The rows come from 4 hidden closed curves, with some noise, and rows from the same curve form a group. Each curve winds through 8 dimensions. The rows are also pushed far along 5 directions, which tell nothing about the answers.
(in the rows, 128 means zero)
Known rows, each followed by its group:
[165 170  77 150 133 151 180 133  85 127 141  68 104  77  82  40 142 164
 132 129 138 126 153] | R
[130 137 112 109 148 132 189 125 117  97 155  59  99 107 105 129  92 110
 149 127 131 151  78] | R
[109 114 164 129 120 130 121 125 149 121 125 139 151 156 155 196 127  61
 101 130 120 135 108] | V
[148 136 126 132 123 138 139 114  87 127 115 109 124 163 117 123 118 107
 128 118 107 134 153] | H
[116 107  86 106 125 102 108 140 133 112 135 171 123 107 112 165 117 122
 173 123 102 133  85] | R
[ 99 118 168 136 117 120 111 130 210 146 118 186 160 139 183 191 155 108
  64 148 154 110 111] | V
[144 130 128 134 120 128 107 147 110 132 130 144 124 149 133 118 137 161
 127 121 111 129 153] | H
[119 119 144 123 131 113 107 123 100 100 149 134 149 131 119 131  87 114
 172  98  92 118 134] | R
[167 132 121 133 126 167 116 146 104 130 114 115 115 174 128 146 141 108
 121 131 106 152 151] | V
[151 153 150 143 125 147 155 102 116 134 121 131 114 129 133  94 127 151
 129 133 138 118 154] | Z
[119 111 128 124 139 111 112 145 133 101 150  88 134 130 118 139 105 119
 137 107 124 133  87] | V
[178 130 106 109 142 173 134 141 127 114 140 110  78 118 102 141 148 109
 143 137 123 170  98] | Z
[155 146  56 103 152 156 170 147 151 170 100 135  76  81 106 139 196 128
  94 177 158 159 127] | V
[151 132 163 160 129 145 107 122  98 127  92 133 127 195 140 150 119 106
 127 114 112 117 149] | Z
[145 151 146 127 118 133 127 126 157 158 126 204 125 117 148 144 190 133
  69 147 140 117 153] | R
[182 150 116 134 146 175 122 151 130 145 123 125 101 127 130 154 194 114
 103 148 148 150 124] | V
[163 135  82 106 155 140 137 142  88 113 135  96  99 109  91 119 108 129
 177 112 104 142 132] | H
[ 96 120 103 113 121 109 128 132 149 142 139 115 160  98 132 110 135 137
 116 140 142 132 138] | R
[123 114  80  88 136 111  99 163 130 108 137 108 113 121 119 144 104 148
 181 121 119 135  87] | Z
[141 124 157 162 110 168 156 115 122 139 132  89 119 125 126 111 161  91
  83 143 141 158 137] | H
[134 148 123 157 131 153 166 130 149 125 142  81 149 108 131 112 134 114
  95 138 149 129 124] | R
[114 131 113 131 118 113 113 145 172 159 114 160 119  89 138 124 189 156
  88 153 172 114 109] | H
[130 123 177 142 122 129 111 112 108 125 134 144 156 149 143 136 128 112
 134 124 106 141 155] | H
[163 137  90 124 120 119 101 118  80 151 103 189  95 124  95  80 153 182
 160 116 111 108 176] | H
[179 112  95 128 160 175 104 157 110 118 134 114  81 155 109 146 127 147
 176 119 115 160 107] | V
[122 138 120 131 134 124 127 130 132 136 129 103 152 112 132 104 135 139
 121 132 142 123 149] | H
[158 139 113 109 148 137 138 147 136 114 109 115 100 153 120 186 132  89
 116 135 119 149  87] | V
[ 73 121  97 128 133  86 174 128 124 141 138  73 143  81 106  77 119 146
 105 133 152 125 131] | Z
[135 140 125 129 133 137 111 151 128 131 130 127 140 114 130 120 142 129
 123 130 123 125 157] | Z
[113 153 125 123 130 126 180 107 132 132 142  83 139 101 133  84 122 147
 119 146 160 127 132] | Z
[ 73 104 117 100 117  71 117 110 143 127 128 168 144 103 128 125 100 149
 160 125 125 110 108] | R
[155 128 179 175 106 175  90 125 102 138 115 150 149 199 158 120 128 128
 118 116 104 118 202] | V
[ 70 102 180 142 113 114 140  95 186 130 129 123 182 165 177 172 107  89
  83 141 154 128  97] | Z
[128 111 160 139 111 118 123  87  80 108 137 140 120 159 117  89  71 156
 188  96  98 117 143] | Z
[165 130 166 174 117 169 137 109 110 140 134 119 122 151 131  83 140 148
 106 121 127 135 176] | H
[182 127 163 153 136 187 136 126 102 117 154 101 111 173 126 132 130 107
 117 116 109 163 144] | R
[114 111 139  95 143 127 143 123 114 113 139  73 122 154 126 153  99  90
 136 127 120 164 108] | R
[119 110  99 112 138 107  95 145 155 131 127 151 121  97 123 122 123 170
 158 122 135 115 115] | Z
[ 95 116  68  95 141  90 129 151 134 116 130  78 117 101 101 130 113 130
 148 127 147 128  65] | H
[164 113 116 132 173 199 155 149 164 119 140  65 102 145 132 192 133  79
 118 148 144 186  80] | V
[144 153 122 109 143 144 156 129 163 148 124 136 117 117 138 173 189  90
  66 163 161 148 104] | R
[ 79 132  89 111 139  83 155 132 138 147 132 118 146  84 119 112 145 148
 112 149 155 128 118] | Z
[125 130 119 120 149 143 147 146 175 130 135  91 130 122 144 158 139 118
 100 148 160 147  92] | R
[137 125 131 115 113 131 100 120 120 116 139 150 121 127 120 103 120 148
 162 120 117 125 130] | Z
[162 125 135 150 138 160 107 133  95 119 131  94 127 158 118 114 124 126
 149 112 115 141 145] | H
[168 138 104 112 131 146 145 127 125 135 131 131  88 124 112 135 164 131
 120 144 133 158 108] | V
[141 156 102 146 137 150 171 142 157 133 138  89 132  91 125 115 154 124
  86 148 158 130 117] | R
[112 137  80  98 125 103 115 131 150 139 119 145 129 103 130 120 137 161
 144 138 156 105 107] | H
[142  93 102 110 160 140 125 145 123  96 172 104  98 115 101 145  93 140
 196 112 106 169  77] | Z
[123 134 134  97 141 113 123 139 124 134 121 140 117 127 128 153 139 111
 116 131 124 132 133] | R
[122 130 139 144 108 133 105 131 144 157 122 179 136 133 152 109 157 169
 108 136 142 104 166] | V
[183 154  82 113 143 151 143 140  72 126 110 137  53 135  90 105 132 168
 173 126 109 135 138] | V
[175 154 130 144 118 146 113 127 100 165 101 177 125 160 133 113 184 151
  91 137 115 131 206] | H
[151 116  96  96 142 153 121 157 163 127 145 144 100 112 125 188 165 103
 125 152 128 175  82] | Z
[121 122 121 143 134 120 128 124  76 130 134 110 137 142 107  94 119 144
 149 116 111 135 157] | Z
[ 91 123  90  79 159  86 123 157 181 141 138 129 132  71 125 156 156 133
 104 145 165 129  87] | R
[126 122 141 133 112  92 111 105  86 111 148 150 119 120 103  49  84 202
 183  87 105  96 151] | V
[126 134 160 146 121 137 150  82 133 128 134 120 149 142 144  97 104 137
 127 125 144 116 145] | H
[114 123  93 116 116 101 117 148  91 125 134 104 105  96  96  84 136 157
 155 122 127 130 115] | H
[104 131  92 108 131 102 124 145 164 139 139 125 141  88 132  93 127 189
 129 136 153 113 129] | V

New rows. What belongs after each?
[ 98 117 136 100 129 103 117 137 148 107 141 156 138 107 130 166 110 102
 143 127 114 125  96] | Z
[128 111 130 106 158 119 122 129 107 103 159 101 114 121 105 121  90 136
 175 103 114 141 111] | R
[ 63 128 154 135 106  87 178  91 152 137 154 100 186  85 147  58  91 156
  96 128 151 100 166] | H
[102 105 182 161  96 118  98  93 124 129 112 134 169 155 140  88  95 122
 123 104 119  97 176] | Z
[121 117 137 116 140 125 132 128 142 110 137 132 136 124 135 171  97  96
 144 119 110 129 113] | H
[114 135 118 139 143 124 169 143 149 143 116  99 118  94 122 126 146 117
  79 142 152 126 125] | Z
[ 94 105 144 122 117 110 122 107 124 114 145 108 167 116 134 106  77 122
 163 112 112 124 147] | Z
[142 149  78 113 122 121 139 124 112 154 121 125 121 112 115  78 156 176
 123 141 144 127 161] | H
[135 136 148 149 134 141 126 115  88 123 134 112 148 157 128 109 117 131
 144 120 116 134 161] | Z
[105 132 115 120 116 102 138 123 155 150 114 159 120 121 137 128 153 157
  99 148 157 115 109] | Z
[103 111 140 130 152 115 125 137 141 103 139  94 142 123 130 146  79 116
 154 110 126 122  99] | Z
[161 138 159 142 138 156 118 134 128 141 123 154 134 136 144 160 170 105
 105 142 118 154 155] | H
[154 174 126 109 133 134 148 128 138 153 116 162 108 118 136 142 191 126
  75 156 154 123 135] | R
[110 150 139 131 118 110  93 126 159 152  85 181 168 145 169 144 152 141
 107 147 151  89 151] | R
[131 118  97 113 132 125  74 171 123 129 130 166 118 135 134 141 127 171
 169 118 110 115 135] | V
[ 55 111 119 116 116  56  93 121 127 111 119 126 175 132 133 106  67 161
 175 106 130  81 109] | R
[ 81 118 133 101 129  76  92 135 145 109 143 172 171 106 140 156  97 123
 160 112 111  97 113] | R
[162 141 118 112 134 134 143 144 128 111 146 119 103 111 116 128 127 138
 132 124 112 144 118] | V
[150 124  73  70 160 128 139 164 108 123 130  96  60 119  95 160 139 126
 153 137 121 174  83] | R
[167 149 125 131 117 159 158 120 134 157  93 151  85 117 121 133 185 102
  75 155 139 141 146] | Z
[ 73 134 149 127 110  72  93 127 147 141  93 179 177 147 168 145 117 145
 116 125 135  71 144] | Z
[123 145 102 107 119  96  99 140 103 130 121 155 114 129 123 112 135 175
 159 122 133  98 119] | V
[110 127 114 127 120  91  98 125 123 150  98 175 132 148 140 121 134 180
 140 127 136  97 139] | Z
[112 123  93 104 157 121 136 165 145 115 130  75 123 104 122 146 104 127
 148 131 135 139  94] | R
[128 149 152 134 126 144 163 121 141 119 132 102 145 143 148 157 127  81
  91 140 137 132 114] | R
[170 155  79 132 130 154 125 161 162 172  76 181  90 121 134 169 223 132
  70 175 155 135 123] | R
[132 108 114 125 145 134 140 122 107 104 172  61 125 101  99  86  93 143
 176 108 125 152 112] | V
[ 84 129 151 147 116 141 159 124 178 149 134  83 180 121 168 118 130 108
  62 151 167 122 153] | V
[ 93  97 154 124 108 100 104 110 157 118 152 160 155 140 150 142 103 141
 141 118 127 119 102] | V
[129 145 156 146 123 153 152 113 126 133 124  84 143 153 146 132 141  91
  90 141 153 132 128] | V
[130 137 132 165 112 135 159  91 115 134 131 121 139 109 116  57 118 159
 132 126 137 115 158] | R
[ 91 131  81 104 149  91 178 134 159 151 124 124 113  70 114 140 160 132
  94 160 167 139  86] | Z
[130 143 124 173  89 132 162  93  58 115 128  84 144 134 100  32  88 145
 152 108 105 111 176] | R
[ 78 123 120 110 123  93  86 136 154 141 117 159 171 129 158 150 134 137
 135 136 151  97 119] | V
[144 124 101 124 141 143 125 149 140 129 141 103 119 119 121 112 131 157
 133 130 135 142 128] | V
[141 128 148 143 115 144  92 148 145 136 123 167 142 150 158 152 142 130
 113 125 116 114 155] | H
[176 148 152 145 109 147 133 122  83 126 129 141 102 143 115 103 147 127
 114 116 101 131 166] | V
[ 84  92 113 119 124 119 139 132 158 116 157  76 158  90 126 128  93  97
 131 120 133 136 108] | H
[102 134 185 124 125 103 119 101 130 116 134 155 157 143 155 122  87 143
 145 112 124  94 144] | R
[145 138 160 126 104 142  81 125 144 132 122 200 138 143 151 136 150 134
 125 133 117 112 154] | Z
[176 121 113 101 149 146  96 148  95 131 137 146  71 149 109 127 143 171
 165 119 109 156 136] | R
[112 122 161 141  98 106  72 123 119 116 124 181 142 164 153 117  97 170
 164 101 112  78 139] | H
[ 84 109 147 118 119 103 131 116 147 113 174 101 167 126 141 106  88 144
 131 115 136 124 118] | R
[119 109 117 130 119 141 130 129 134 122 147  91 147 114 127 111 102 115
 134 117 124 130 142] | H
[128 140 133 141 134 140 151 123 134 138 112  83 126 141 134 108 130 136
 103 139 158 129 132] | R
[138 139  95 115 120 108  99 130 103 149 104 167 122  97 116  78 139 185
 165 123 121 101 181] | Z
[ 84 116  84 115 133 110 155 119 141 145 134  91 128  93 114  82 120 165
 136 141 169 126 114] | V
[138 120 140 142 122 143 126 106  99 129 123 100 145 132 125  92 104 123
 153 115 113 131 177] | Z
[184 141 135 160 141 163 106 148 109 119 102 161  95 165 119 171 147 105
 130 118 103 125 122] | R
[113 130 156 155 122 127 110 126 123 131 124 118 162 163 147 110 119 142
 114 121 135 111 153] | Z
[ 86 106 137 110 122  99 142 109 162 122 148 147 150 108 137 158 115 101
 117 132 131 134  94] | R
[110 131 109 112 139  96 130 127 136 137 137 139 126  80 112  89 130 171
 139 125 145 110 132] | R
[ 75 108  82  84 143  64 140 145 138  95 144  85 122  97 100 124  64 147
 170 110 125 120  64] | V
[103 117 106  92 138  98 148 123 153 139 127 146 107  89 117 140 138 133
 125 144 144 136  97] | R
[139 139 182 142 136 147 106 140 138 115 126 136 156 169 169 185 127  95
 119 129 116 132 131] | H
[ 95 120  81 116 137  98 131 160 180 144 119 133 130  74 124 137 148 145
 103 146 155 118 100] | R
[ 92 105  91  58 149  79  71 160 167 103 150 184 146 107 145 206 103 138
 201 125 112 127  62] | R
[142  90 140 142 143 160 106 138 117 111 162  99 131 136 119 149 116  95
 153 109 107 162 118] | V
